The same things were measured in two ways. Each way mixes the same 10 hidden numbers, adds some noise and spreads widely along 6 directions of its own, which tell nothing about the thing.
(in the rows, 128 means zero)
Some things both ways: the first way, then the second way.
[147 195 157 120 156 137 139 110  85 129 104 104 121 125 101 127 130 135
 154 137  98 105 141]
[ 77 156 134  92 148 112 129 157 138  96  91 103 128 143 104  94  94  99]

[144 145 130 118 157 179 105  87  87 139 115 128 126 138  87 112 115 136
 125 127  74 134 162]
[143 113 119 140 162 154 121 146 171 145 167 135 126 100 156 107  91 107]

[131  75 108 115 124  88 153 105 156 131 142 137 153 147 130  95 136 124
 180 162  86 202 176]
[147 141 116 125 136 107 175 128 114 110 113 105 179 153  69 117 129 180]

[125 114 116 120 120 138 117 133 143 121 144 162 137 120 142 143 148 120
 126 140 140 102 137]
[160 175 146 111 137 104 155 149 116  91 128 110  65 150  84  99 131 139]

[109  57 142 130  97 153 130  95 132 106 119 111  86 141 154 110 143 166
  70 118 145 147 146]
[ 80 123  86 129 156 144  40  84 111  43 108  99  90 124 115 131 172  60]

[113  72 147 122 127 172 105  80 127 113  95 147  95 132 134 124 156 187
  99 131  88 134 129]
[144 133 150 109 161 109 101 128 140 101 156 116 154 119  87  97 120 118]

[112 124 145 154 110 112 157 125 120 154 131 165  97 113 101 170 125 126
  94 134 153 136 111]
[111 145 134  82 147 136 173 152 171 145 129 146  73 103 143 103  78 106]

[106  83 127 115 152 145 158 102  81 144 143 108 112 128  96  92 106 121
 153 134  95 151 156]
[148 142 135 124 141 144 134 119 127  97 115  95 123 133 159 121 152 119]

[ 90  78 143 145  95 102 176 173 129 128 168 102  94 115 151 125 116 110
 102 116 209 106 123]
[131 118 184 148 120 134 152 125 114 138 138 116  89 116 208 138 139  90]

[135 138  99  92 159 173  83 125 111 115 100  79 125 108 101 121 132 139
 190 130  65 113 131]
[133 108 136 144 121 165 136 170 149 151 123 140 122 131 170 156 120 114]

[150 119  80 123 106 116  99 109 122 112 116  88 186 168 136 120 108 124
 152 120 104 139 105]
[196 137 140 124 156 100 130 102 130 108 112  96 154 119 205 152 150 129]

[132  92 116 177  88 106 132 108 159 125 156 164 142 171 166 134 132 133
  54 121 178 147 142]
[135 173 146 114 182 124 122 113 143 129 126 122   4  93 193  89 114  83]

[145 152 126 152 121  99 132 155 119 135 152 121 169 155 102 111  86 114
 135 121 124 110 137]
[162 108 105 133 107 127 106 105  74  83 160  81 128 145 116 148 164 147]

[127 151 106 111 126 140 134 150 106 143 135  72 164 136 160 127 133 118
 141  99 135 105 100]
[ 64 156 106 134 157 212  65 118 103  92 108 149  82 147  79  92 182  93]

[135 119 161 159 113  74 151 128 153 130 104 146 164 155 149 136 113  87
 156 136 146 154 124]
[ 94 151 124 128 103 135 116  88  72  76 121 113 101 188  42 123 199 160]

[126 129 103  95 124 107 101 161 161 105 160  99 145 127 153 110 132 167
 122 135 125 111  77]
[138 155 134 113 127 151 126 111 104 134 160 121 143 148  81  77 131 153]

[123 136 102 138 108 108 147 160 108 137 137 109 148 120 102 145 127 124
 173 119 113 104 128]
[155 178 131  13 191  75 177 159 116  45  78  71 121 134 112 110 107 154]

[ 92 108 112 187  94 101 160 137 105 124 117  78  63 120 103 144 114 135
 116  84 170 147  89]
[109 115 132 146 126 144 112 134 110 148 118 136 106 128 165 152 132 111]

[138  92 160 106 109 120 133 117 155 124 154 146 128 139 143 109 153  87
 115 177 176 165 175]
[153 144 130 111 113  99 148 131 103  80 149 113 152 119  86 113 135 130]

[103 156 117 139 129 113 143 144 100 130 135 100  98 112 116 144 119 137
 120  98 148 113  53]
[ 78 165 142 126  89 144 150 156 126 119 113 142 105 158  45  93 133 137]

[128 179 123 142 191 177 111 109  97 149 118 123 117 119 116 126 123 130
 142 103  88 108 128]
[176 143 163 164 126 136 154 166 127 154 148 123 133 138 135 110 125 156]

[124  74 120 130 101  97 137 118 149 144 147 118 134 144 125 127 124 142
 113 157 134 170 119]
[ 77 149 130  55 111 137 174 177 174  94  74 127 129 104 117 117 102  95]

[125 112 124 144 102 101 140 144 150 133 156 162 159 148 149 129 141 124
 121 123 140 132 130]
[160 132 177 116 133  95 197 140 139 140 141 125  76  83 161 130 114 132]

[125  72 169 138 121 113 125  95 199 109  99 162  81 126 164 133 147 160
  91 162 146 177 154]
[119 150 127  97 153 114 143 103 126 102 122 100 114 147 129 105 120 128]

[142  77 145  98 119 114 135 104 142 126 132 144 163 155 125  92 109 101
 145 166 107 173 186]
[149 137 132  77 189 112 171 105 170 101 143  97 173 104 150  95 101 142]

[145 149 122  94 140 121  98 170 159 124 127 136 183 119 145 140 112  88
 168 142 123  99 117]
[146 138 122  72 133 135 152 110 132  84 115  97 143 139 136 138 158 157]

[140 126 178 163 145 124 141 101 159 158 118 176 106 131 125 142 137 125
 101 164 143 158 173]
[119 114 118 185  76 163 122 151  90 141 168 144  96 163  75 128 133 119]

[162 161 121 115 105 112 103 112 143 132 103 145 189 158 147 160 132 114
 117 134 121 144 102]
[ 90  78  85 184  84 168  96  93 147 135 122 164  83  99 153 188 163  74]

Other things, the second way, with their names:
j665: [117 120 139 129  90 169 165 156 177 129 100 131 121  98 220 147 121  62]
j421: [149 175 174 132 157  66 197 126 144  88  99 109  38 115 149 117 135 111]
j306: [141 141 124  81 139  97 122 152 126  82  72 105 171  98 126 145 135 128]
j940: [108 163 154 103 122 117 184 154 146  79 118 126  44 134 123 115 128  94]
j505: [ 94 121 139  97 111 134  99 141 156 100 116 109 194 100 126 114 119  90]
j710: [168 166 154 142 196 105 122 127  88 121 157 123  94 152 111  91 126 142]
j44: [147  96 138 153 108  86 140 147 145 117 140 110 181 101  99 147 112 135]
j702: [152 109 141 170 136 150  66  97 134 150 180 115 171 122 132  99 134 113]
j344: [186 112 135 158 100 102 182 149 120  78 111 105  50 126 196 202 158  98]
j146: [237 120 113 123 157 122 113 119  63 129 216 107 138 137 123 122 127 179]
j219: [108 130 127 157 139 136 138 149 125 138 104 118 140 141 138 125 117 129]
j590: [129 135 105 153  97  79  99 161 104  68 127  86 201 177  10 116 122 145]
j392: [118 132 129 159 100 166 134 150 156 157 119 134  97 110 161 125 127 117]
j407: [141 104 114 147  67 122 128 153 122 107 135 117 144 138 103 164 135 125]
j83: [141 170 133  99 156 166 156 148 128 135 140 133  58 146 138  87 116 134]
j179: [112 118 129 142 141 124 133 106 175 140 129 111 157 119 143 116 110 126]
j443: [177 143 120  79 156  76 177 119 115  87 128  94 134  97 129 129 121 165]
j906: [ 60  75 133 190  84 182  38 102 157 189 165 187 189 117  69 129 142  97]
j71: [137 127 120 143 115 114  56 122  76  99 151  93 153 165  92 118 140 115]
j188: [137 164 132 105 168 161 102 135 109 107 150  99 175 180  83  65 132 158]
j453: [164 122 156 162  89 114 157 173 156 160 120 134 195 115 153 139 104 121]
j536: [121 122 140 113  87 107 151 150 133  95 110  95 190 133  89 133 132 143]
j19: [101 153 102 111 146 119 157 137 103  80 121 119  70 135  64 104 121 125]
j409: [129 150 110 165 109 140 136 138 131 122 133 136 124 162  71 108 131 134]
j333: [131 134 101  84 182 111 153 132 136 100 155 101 133 108  74  90  96 174]
j424: [168 133 150 135 133 120 102 148 100 145 145 124 210 140  99 113 123 151]
j480: [163 121 135 133 124 121 184 172 139 121 163 115 100 126 125 126  98 136]
j899: [ 83 154  94 106 139 129 114 171 123 121  92 117 110 159  64 101  91 140]
j269: [ 94 133 151 132 129 119 153 158 119 102 122 132  94 128 112 127 121  99]
j224: [178 117 170 109 114 100 147 124 132 139 160 130 192 104 143 132 121 130]

Some of these things the first way, each followed by its name:
[157 179 111 124 112  96 123 157 144 132 148 144 197 151 137 131 135 108
 144 129 122 123 129]	j443
[ 96 112  95 140  92 140 137 133  82  94 115  63  87 118 115 127 143 143
 142  79 137 117 101]	j710
[140 173 100  90 143 144  97 125 115 114 127 113 135 115 129 139 132 125
 132 129 121 108  96]	j409
[118 131 130 128  99 109 129 116  83 118 113 116 140 144 110 146 105 130
 113 109 130 117  48]	j906
[120  78 126  82 138 180 116 109 109 119 115 127 107  98 101 117 155  98
 184 157 100 136 194]	j344
[149 146 149 155 141 140 117  73 112 122 107 142 112 149  99 119 119 134
 111 144 115 143 163]	j590
[129 111 130  72 144 149 118 145 151 137 164 116 120 100 158 130 132  99
 106 171 178 114 137]	j665
[148 138 124 158  81  89 138 140 124 127 122  88 173 170 137 130 121 118
 127 114 151 129 119]	j269
[122 117  98 139  84  90 149 140 129 119 150  95 130 147 122 117 134 161
 119 109 124 153 114]	j19
[102 130 129 139 156 148 151 126 130 126 126 110  58  95 140 127 143 135
 122 113 149 141 149]	j219
[ 95  71 105 129 109 121 141 161 135 131 166 120  92  98 116 135 118 105
 128 134 176 128 131]	j83
[110 120 130 142 124 139 118 134 127 128 130 141  83 104 107 157 120 129
  95 127 158 114 105]	j407
[105 126 129 162 117 135 145 165 111 146 157 152  89  98  85 156 120  97
 113 116 172 101 145]	j146
[165 173  79 162 123 100  91 114 155 106 114  99 151 161 116 118 126 185
 141 123  78 148 121]	j899
[127 100 153 135 159 150 106 125 186 128 118 138 103 118 174 130 131 142
  98 148 150 123 150]	j188
